The rows of a group lie close to one hidden flat surface of 9 dimensions, which passes through zero. Surfaces can cross.
In the rows, zero is written as 128.
Known rows, each followed by its group:
[102 121 120 167 132 129 133 122 106 119 151 194 127 163] | T
[145  71 134 151  64 116 114 129 105 143 117 103 175 153] | F
[123 131 119 132 171 118 129 121 178 121 106 112 125  93] | M
[178  66 156 125 156 128  99 126 121  72 148 148 126  70] | F
[ 97 187 121 139 219 103 137 100 150 111 152 182 137 113] | M
[114  81  72 120 122 173 136 157 138 123 147 133 168 161] | D
[114 147 183  96  84 125 120 180 144 137 117 124  67 110] | D
[ 75  87 163 138 131 150 134 113 134 123  85 127  76 151] | F
[133 157 171 160  71 114 103 166 179 164 100 114 140 125] | F
[ 90 100 107 136 189  70 144 138 176  97 105 105 146 101] | T
[106 151 127 156 194  82 139 118 147 111 109 144 104  78] | T
[ 94  61 148 101 107 136 108 125 120 127 148 159 158 138] | M
[120  67  94 121 141 189 148  95 110 125 121 144  70 128] | M
[183  88 109 121 128 101 150  76 133 121 124  95  81 118] | M
[150 115  73 153 133 186 135 135 209 131 140 135 150 169] | M
[152 110 164 187 104  99 135  92  84 112 115 130 104 187] | D
[128 165 152 179 133  93 121 125 114 129 103 137 124 107] | M
[130 193 112  86 126 171 142 136 115 155 119 101  82 116] | T
[107  87 103  72 118 113 123  60 182 195 120  84 189 107] | D
[135 192 108 109 188 153 129  96 164 134 151 139 150 122] | F
[ 80 173 157 135 164 101 140 141 139 118 103 142  79 106] | D
[114 149 161 161 154 176 100 129 166 123 135 192 131 129] | F
[101 159  84 135 135 182 146 166  96 125 133 150 114 157] | M
[120 123 171 118 120 180  90 170 136 119 114 135 145 105] | T
[171 153 108 127 176 176 112 160 114  91 124 101 180  84] | F
[184  79  87  92 121 104 147  97 178 129 155  84 134 130] | T
[ 90  54 117 133 161 123 118 117 149 101 165 195 173 138] | M
[151 130 139 147  91  69 140  68  77 154 119 120  95 126] | T
[113 113 125  42 150 202 134 106 121 136 114  73 117 127] | D
[136 127 131 183 119 132 128 112  81 124 113 130 136 169] | D
[143 140 126 155 154 110 126 143 122 104 111 123 129  87] | T
[152  96 147  89 116 142 110  79 211 150 150 126 146 145] | F
[ 98  73 127 140 105 102 104 100 107 165 123 163 175  92] | D
[ 98 179 150 128 113 128 129  88 159 179 101 115 122 154] | F
[141 176 134 115 101 133 119 140  84 160  97  73 148 118] | F
[169  98  68 132 139 131 143 143 221 129 143 122 127 112] | T
[117  84 137 143 135  49 133 102 129 114 149 157 147 134] | M
[ 95 167 157 136 134 101 138 102 183 155  72  71 120 150] | D
[147 124 139 127 118  47 148 124 206 123 157 131  92 145] | D
[135 136 106 120 180 175 118 180 149  83 146 143 151 101] | T

New rows. What belongs after each?
[ 69 124 125 151 119  91 147 128 116 144  96 122 121 154] | T
[ 92 112 116 180 161  97 148 104  68 103 123 171 109 142] | F
[208 102 137 181 143  64 119  98 177 105 129 112 138  97] | M
[133 194 169 106 140 149 101 109 164 156 127 127 149 115] | M
[199 122 111 120  89 104 141 107 129 132 173 120 118 161] | D
[ 81  84 138 150 108 134 112 134 132 136 117 160 153 145] | M
[101 104 129  85 169 160 123 125 138 114 128 137 121  95] | M
[159  89 153 171  70 121 106 171 133 117 138 150 146 142] | D
[105  85 166 155 110 180 111 128 107 123  96 143 118 147] | F
[134 179 153  95  74 129 118  97 147 197 126 108 137 144] | F
[119  99 133 137 114 101 137  62 114 154  98  85 154 157] | F
[151 142 151 111 118 112 112 175 217 126 131 109 132  98] | D
[146 187 139 106 137 122 119 128 143 151 117 103 130  86] | D
[137 142 155 102 136 122 114  69 116 139 178 175 140 146] | M
[ 56 123 138 126 143 103 153 133 158 128 107 132  87 153] | D
[ 79 146 106 164 150  77 164 150 102 121  90 118 100 118] | M
[149 152 109  98 144 194 135 121  84 121 122  93 125 145] | D
[157 123 120  94 103 166 108 150 138 134 196 188 137 126] | F
[126  97 138 144  95  87 136 159  60 111 132 152  86 114] | F
[149 110 108 111  92 140 129 157  59 120 153 137 143 123] | F
[109 122 117 137 127 156 119 180 191 133 101 123 125  93] | T
[ 91 104 161 148  52  91 135 124 152 179 102 122 103 173] | F
[ 97 146 110  76 147 171 145 125 164 149 132 130  81 123] | T
[104  79 130  93 139 165 141 111 144 116 101  89  96 149] | F
[ 97 172 128 136 124 157 144 121  99 144  91  92 110 174] | D
[115 174 157 205  84 144 124 102 108 181  66 132  95 146] | M
[132  50 127 145  84 129 130 122  90 125 110 125 101 133] | M
[142 150 158 171  88 112 107 200 115 125  83  86 149 100] | M
[100 100  82 177 128 214 132 164 154 132 106 154 128 157] | M
[125 125 133 104 130 219 117  90 160 162  98 122  98 119] | M
[120 112 173 148  88  84  88 109 127 170 109 144 160  72] | D
[197 173 186 124 155 132  83 123 110  93 145 114 185 105] | T
[ 87  99 127  72 134 173 134 106 147 146 100  77 126 142] | D
[151  91 128 155 190 132 140  51  80  79 125 126 128 154] | D
[179  88 183 117 167 113 110  64 154  89 119  99 113 105] | D
[130  96  96 116 118 170 152  83 122 144 121 129  72 157] | M
[130 124 130  70 149 177 122  67 156 146 178 173 117 147] | F
[101 132 164 122 141 102 119  73 163 160 107 127 125 115] | M
[120  77 147  91 126 179 122 103 162 130 117 107 113 148] | F
[208 124  90 122 100 132 154  81 106 129 167 123  88 174] | M
[140 132 101 167 125 134 142 114 139 131 111  97 163 187] | D
[139 100 219 136  90 123  91  78 162 157  77  97 114 117] | F
[135 157 134  88 119 122 128 112 108 147 171 165  91 119] | F
[122 142 118 154  94  92 129 147 164 155 142 148 144 153] | F
[176 151 144 135  86  72 129 165 113 123  98  51 122 104] | M
[ 96 147 170 107 119 135 109 129 148 141 114  96 176 166] | T
[165 118  75 122 149 139 157 118 132 107 156 128 102 142] | M
[ 83  75  87 135  95  66 168 135 132 146  94  70 137 161] | T
[141 149 132 122 163 112 159 143 141  77 152 138  51 158] | D
[193 118 132 102  76 136 127 108 152 156 132  75 121 146] | M
[ 84 117 104  96 117 144 150 170  62 113 139 138 112 143] | M
[ 68 137 156 171  95 111 112 118 105 174  75 128 154 126] | D
[137  82  92  89 146 121 158 101 152 121 113  81  86 110] | M
[140 111 149 121 103 165  87 162 114 135 121 133 162  80] | D
[ 99 104 108 133 162 111 115 125 150 130 138 163 167  77] | D
[143 155 154  51 112 147 118 109 105 154 131 106  98  84] | D
[110 162 137 149 166  79 144 128 157 119 110 126  93 108] | F
[158 175 176 133 125 148 119 144 121 116 105  94  95 131] | D
[162 168  97 187 104 134 130 152 116 142 120 141 112 119] | T
[144 137 157 129 146 119 110 126 186 119 148 162 115 100] | F
